The rows of a group lie close to one hidden flat surface of 10 dimensions, which may be shifted away from zero. Surfaces can cross.
Some rows, each with its group after it:
[ -8  -7   9 -19  -4  12   1   0 -16  -2   2  13 -13 -18] : k431
[  2  16  -7  12   6   3  14  21  -6 -10 -12   2   6  -7] : k73
[ 6  4 11  5  5  5 -4 12 -9 -4 14  4  3 -5] : k431
[ 20  -4  -4  -3  -1  -9 -18  14  -7  -5  16  15   5  17] : k160
[ -2   1  -4  -4   7  -5 -10   3 -12  -9   8   0  11   5] : k160
[  5  13   1  -5  10  16   9  -4   3   1  -1 -14  -1   4] : k772
[-1  5 -5 -2  5 -2 -5  0 -2 -4  2  1  5 21] : k160
[  8   6  19   1  13 -26  13   8 -13  17  13   7  -5   4] : k160
[ 16  -6   2 -26  12  -4 -20  -2   7  14 -14  17  -6  10] : k651
[  2   0 -10 -10   3  -1   0   0   0   7  -3   0   4   9] : k651
[-4  7 -1 -7 -5  6 16  4  0 -4  6  1 -4 -4] : k73
[-11   2   1  10   3   5  -9  -4  -3   6   3  -5   5   9] : k651
[  1   5   0  -1   3   0 -15   8   4   3  12   2  -3  -6] : k431
[10 -6 19 28  1  1  5  6 -9 12 10  6 -1 -1] : k431
[ 12   3  15   2   1  10 -11  -8  15 -23   2  -5   9   1] : k772
[ 11   8 -14 -11  -2  13  -4  -1  -2  17 -16   1 -30   3] : k73
[ 21 -13  14  10 -24   4   2 -10  13  -5  24   9  -7  24] : k772
[ -7   4 -25  10 -17  16  17 -10  10  17 -13 -15 -22   2] : k772
[-4 -5 -1 -7  9  8  8 -9 19 -4 -7 -8 29  4] : k651
[ 17  -7  13  18 -14 -15  13   8  12  -3   9   7  -2  -8] : k431
[  3  -8   2  -2  -7  17 -11 -23   8   4 -25  -1 -15   7] : k772
[ -2   0   0   7 -13   4   2 -19  14  -8  -5 -13 -12  -8] : k772
[-23  -9  13  15  -8   4 -18   5  -6  19   3  31   3  25] : k160
[  4  11  13   7  17  -4  -7   2   8  -8  -1 -10   7   0] : k160
[  5  -1  10   9  -1  12   8   5  40 -21 -26   4  37  -5] : k772
[  6  16 -25  32 -19 -15  -4   2   3 -12   4  -5 -10  26] : k772
[ 11  14   3  -7  24   1  -4  -6  14   4 -27  -9  -4  14] : k160
[ -5  -4  12 -13  12  11   3 -11   3  32  24 -11  -5   6] : k73
[-21   3   9 -12  23 -14  -3   4 -23   7  -3  -6   0 -26] : k73
[  0  -7 -13 -28   4  -5 -15 -14  -2 -14   6 -13   4  -5] : k73
[  7  -1 -12   1  -9 -18   3   5  -2  12  -6  10 -17   7] : k651
[ -4  17 -22  12   1  -2 -12   2 -18  -5   8  -7  -9  34] : k772
[ 6 10  6  4 -3  6 17 -2 21 -8 -2 -7 -1 -5] : k160
[ 18   5   0  -9   1   0  -5  -1  -1 -13   2   0  -9  -5] : k73
[ 8  1  8 -4 14  0  0 -1 -8  4  2 -8 -1 -7] : k73
[ -5   7   9   8  27  12  15   3  -9  12 -29  -7  11  -2] : k431
[ -4 -12 -14  14 -21 -20   7   8  -1  -5   4  -6  -7 -40] : k431
[13  0  2 -7  1  0 -6  8  0 -5 17 14  6 19] : k431
[ -1   6  -6   1  11  -7 -37 -24  11 -11  -7  -6   3  44] : k772
[  1 -10 -23 -18   8   9   4  -5  -5  25  -4 -18  -2  -9] : k651
[ 14   2  11 -13   3  16  17  15   5   7 -16  16  -7 -19] : k160
[-14  17  20 -19   8  -6  22  12  12  12  -2  15  -9 -16] : k431
[  2 -22  -1  -5   0  -6   6 -20  -2  -4 -32  -5   5 -14] : k651
[ 21  -3   6   2   8  -2  -5  -6   5   3 -31  -7 -16 -23] : k73
[ 10   7  -3   2   9  11 -11  10 -10  -5   3  -6  -2 -10] : k431
[  0  10  11   5   1 -11  20   5  -1   4  20   1  -3   9] : k160
[  7   5  20  -5  -1   1  22 -15  -7  -2   0  -1 -19   2] : k651
[  8   5   0 -13  -5  12  -6   0   4  -8  10   5 -11   6] : k73
[  5  -1   3  12   6  -3  -2  -2 -11   0  -7   2   4  23] : k651
[ 11 -16  -8   7 -15 -25  19  -6  11 -11 -15   3  10  -7] : k651
[  2   5 -15   5 -23  -7 -16  -9   1 -26   0  -7 -20  -7] : k651
[ -9  -3  -4   0 -10  -5  24 -11   7 -14   9 -14   4  -7] : k772
[-15   1  -1   0  -2   0   8  -6  -2 -14  11 -12  11  -3] : k651
[-11   6   1 -20   5  15  -2   3 -10 -11  -6  10   7   3] : k73
[ -3   0 -13 -10 -25   6  31  -6  15  -7  10   2   0  15] : k160
[ 16   2 -18  -8 -14  16  16 -22  -2  12  -5 -19 -39  10] : k772
[ 21   9 -14 -16  10 -15 -23   1  22  -7 -12  -1   2   9] : k431
[ 1  7 -1 -2 14  0  1 11 -8 17 -1  9 -4 10] : k431
[-13   9  -7  -2   6  -5  27   4  -3  -1 -17 -12   1 -30] : k73
[ -7   9  -3  -9  34 -29  -8  -5 -32   9  -4 -12   4  14] : k160

New rows, each followed by its group:
[  7 -12  -3 -11 -16 -15  -7   3   0  -5  12  15 -12  -8] : k431
[ -4   7  -3  -1 -13   2   1 -12   7 -15  -7  -3  -7   8] : k651
[ 13  -1  15   5   6   9 -12  -1   5   2 -20   6  -8  -9] : k73
[ -9   1   0  10  -9   8 -14 -13   4  -3   4  -3  -5  14] : k772
[ -7  -1   1  13  10  -5  16   4   7  14  32 -24  24   0] : k73
[ 11  -1 -10 -11  -2  -9  -5  -1  -2   2  -6   4 -10   6] : k651
[ 16 -17   0   7   6   3   9  -8  -4  14   7 -25   2 -28] : k651
[ -8   1   8  15 -18  21 -12  16   3 -18   8  19  11   0] : k160
[12  9 -4  6 11 -2 -9 14  7 -2  6 -2  9  7] : k431
[ -1   4   6 -10   7  20  10  -2   1   9   6  -2   5   5] : k73
[  3  12  -7   0   6   5 -11   9   2   1  -8  -4  -5  -8] : k73
[  1  17  11   9  15  -4   0  -5 -12 -11  -7 -10 -11  -6] : k772
[  7  -4   8  -3  -7  14   4   7  -6 -11   9   9  -2  -7] : k431
[  5  10 -17   1 -10  10  -6 -19 -15  -7  -3 -24 -37  -1] : k772
[  9   6  -6   0   4   0 -10   4   2  -5  -6   1   3  12] : k160
[  5  -1   9 -17  -5 -25   2   2  13  -9  -7  14  -8 -19] : k431
[  1   3   2  -3  17 -22  -6   3 -22  13   2  -7 -18 -17] : k73
[  1  -5  10  16 -13   7 -20 -17   7   2   3  -2 -19   9] : k772
[  7   6  14  27 -18   7  10 -22   3 -17 -21  -9 -28   5] : k651
[  0  11  14  -8  14  -7 -15   3  17   5   1   4  -3  -8] : k431
[  6  16 -24 -20  -4  -3 -15  19  -1  -1  23   7 -11   6] : k431
[  7  -5  14  -5  -5   6  -4 -17  18 -34  16 -13  13  -9] : k772
[  4  -6   2 -17  -2  -3  22  -9 -11  17  15  -3 -16   4] : k73
[  5   2  -1 -12   1  11  -5  -5  19   6   1  -5  -5  -1] : k651
[  1  -3  -6 -14   2  -2  -4  -8   3  -9   1 -13   3 -12] : k73
[ 21   0  17 -26  -2  24  -4  -5   3   3   4  19 -21  12] : k431
[ 13   1   5 -37   1  17 -12  -5  -2 -21 -10   8  -7  -2] : k431
[  2  -4 -10 -17   1  -1   8   8 -11  10  11   2  -1  -5] : k160
[  2   0   6  -4   2  -4   9  -4   3   5  14 -10  -3 -11] : k73
[  2   2  -5  -4  11   7  29  -9  -3   6 -13 -10  14  19] : k651
[-17  -5  -1  11   6  -2  21  -6   1   3  -8  -7  28  17] : k651
[ 19  -8   8  17  -2  -9  20  -3  10  28 -26  16 -10  19] : k651
[  8   7 -13   0  -1  -1  16   8   2   5 -16  -3  -5  -5] : k431
[-19  13   1   4  19  12  -5   6 -10   5 -13  -3  12   9] : k772
[  5  10   6 -20  -2  -3   4  10   7  -5  10  16  -8   0] : k431
[-11  -5   4 -11 -12 -24  12  -5   6  -5 -10  19  -3   7] : k651
[  2  -6 -12 -15 -12  13   3   9 -14 -19  18   9   7   2] : k431
[  8   6  -8 -28   0   7   0   1  20  10  10   0  -7   2] : k651
[ -6  13  -4   6   7   9 -20 -18  20   6  -4 -16  -7  23] : k772
[ -3   5   7  -7   9  23  15 -17   1 -11   2 -22   6   3] : k651
[  3   0   9   6  -4   6  -1  -1  -9 -10  12   1  -4   5] : k772
[ -4  12  -4  12   3  -3  -4  -9   2 -16 -29  -9  -8  -5] : k772
[ -7   0   5 -18  -1   8  13   2  -1   6 -12  15   3  -1] : k160
[-32   2 -11  19 -10  15  -5  12 -15   0   3   3  11  -8] : k772
[ 11 -10  -5 -16  -4   4  -6 -16   2   5 -10   0 -14   5] : k73
[ 2  2  9  5 -1 -6  0 -2 -8 -3  6  4 -6 11] : k651
[ -5  11  -8   0  14 -20  15  -8  -4  25   4 -14  -8  13] : k160
[  8   1   3 -17  -2   8   7   0   0  -3 -12   5 -10  -8] : k431
[ 15  -5 -28 -21   8  10  -6  -8 -10  -9 -12 -17   2   3] : k651
[  5   2  -7   5   3 -11  10  -1  12  20   9 -16  -7  -1] : k160
[  4  -4 -14   8 -16  20 -11  -5   1 -11 -23   2 -11   0] : k772
[ 23   1  -3   1 -13  13   5 -11  22 -15  17 -13  -2   9] : k772
[-17  12 -13   3 -13  -4  -1   6   7  15   6   6 -16  18] : k651
[-33  -1  -8 -29  -4  20  -6  -9  -6  17  -9  11 -13   1] : k73
[  4  10   0  25 -10  -6  -7 -11  16  -2  -4 -10 -17  12] : k772
[  7 -17  -1   4 -24 -10  -5 -25   3  -7 -14   7 -15  17] : k772
[ 13  -4  13  30 -19   9  19  15  -1 -13  27   1  10 -16] : k431
[ -8  -8 -14   8 -20 -16 -16 -18   9 -29  -7  -4   5  15] : k772
[  3  18  -5  15   2  21 -18 -13  30  10 -19 -18 -12  13] : k772
[ 10  -3   8  -4  -3  17 -16  -2  11  -2  12   4  -1  -8] : k431
[  2  10  14   1  -9   6  -2  -5  13  12   5   6 -28   2] : k651
[ 6  5  7 -7  2  0 -1  8  5 -8  4  4  0 -6] : k431
[  4  13  -1  -4   9   3  -1 -18  22  -5   2 -20   2  17] : k772
[ 21  -2  22  16  -9   8  10 -18   7   1 -13  -9 -33 -15] : k651
[  2   0  -3 -16   2   8 -14   6  -5  -4   6   7   1   3] : k431
[  8   0   8  -4  -5   2 -19   0   4 -17   3   6   2  -1] : k73
[  3  -5   2  20 -10  -2  21  -9   7   7 -14  -9  -6  -1] : k651
[  8  15  -2   2  14  -8  -3  10  -9  22  13 -15 -28 -17] : k73
[-11   7 -20  16 -10  14 -14  -6  11   4   0 -17  -8   2] : k651
[  3 -13  11   2  -4 -47   0  -2 -32   0  27  10 -16   2] : k73
[  6  -2  -8  -9   0   3 -15   4  -9   3   2   4  -6   7] : k431
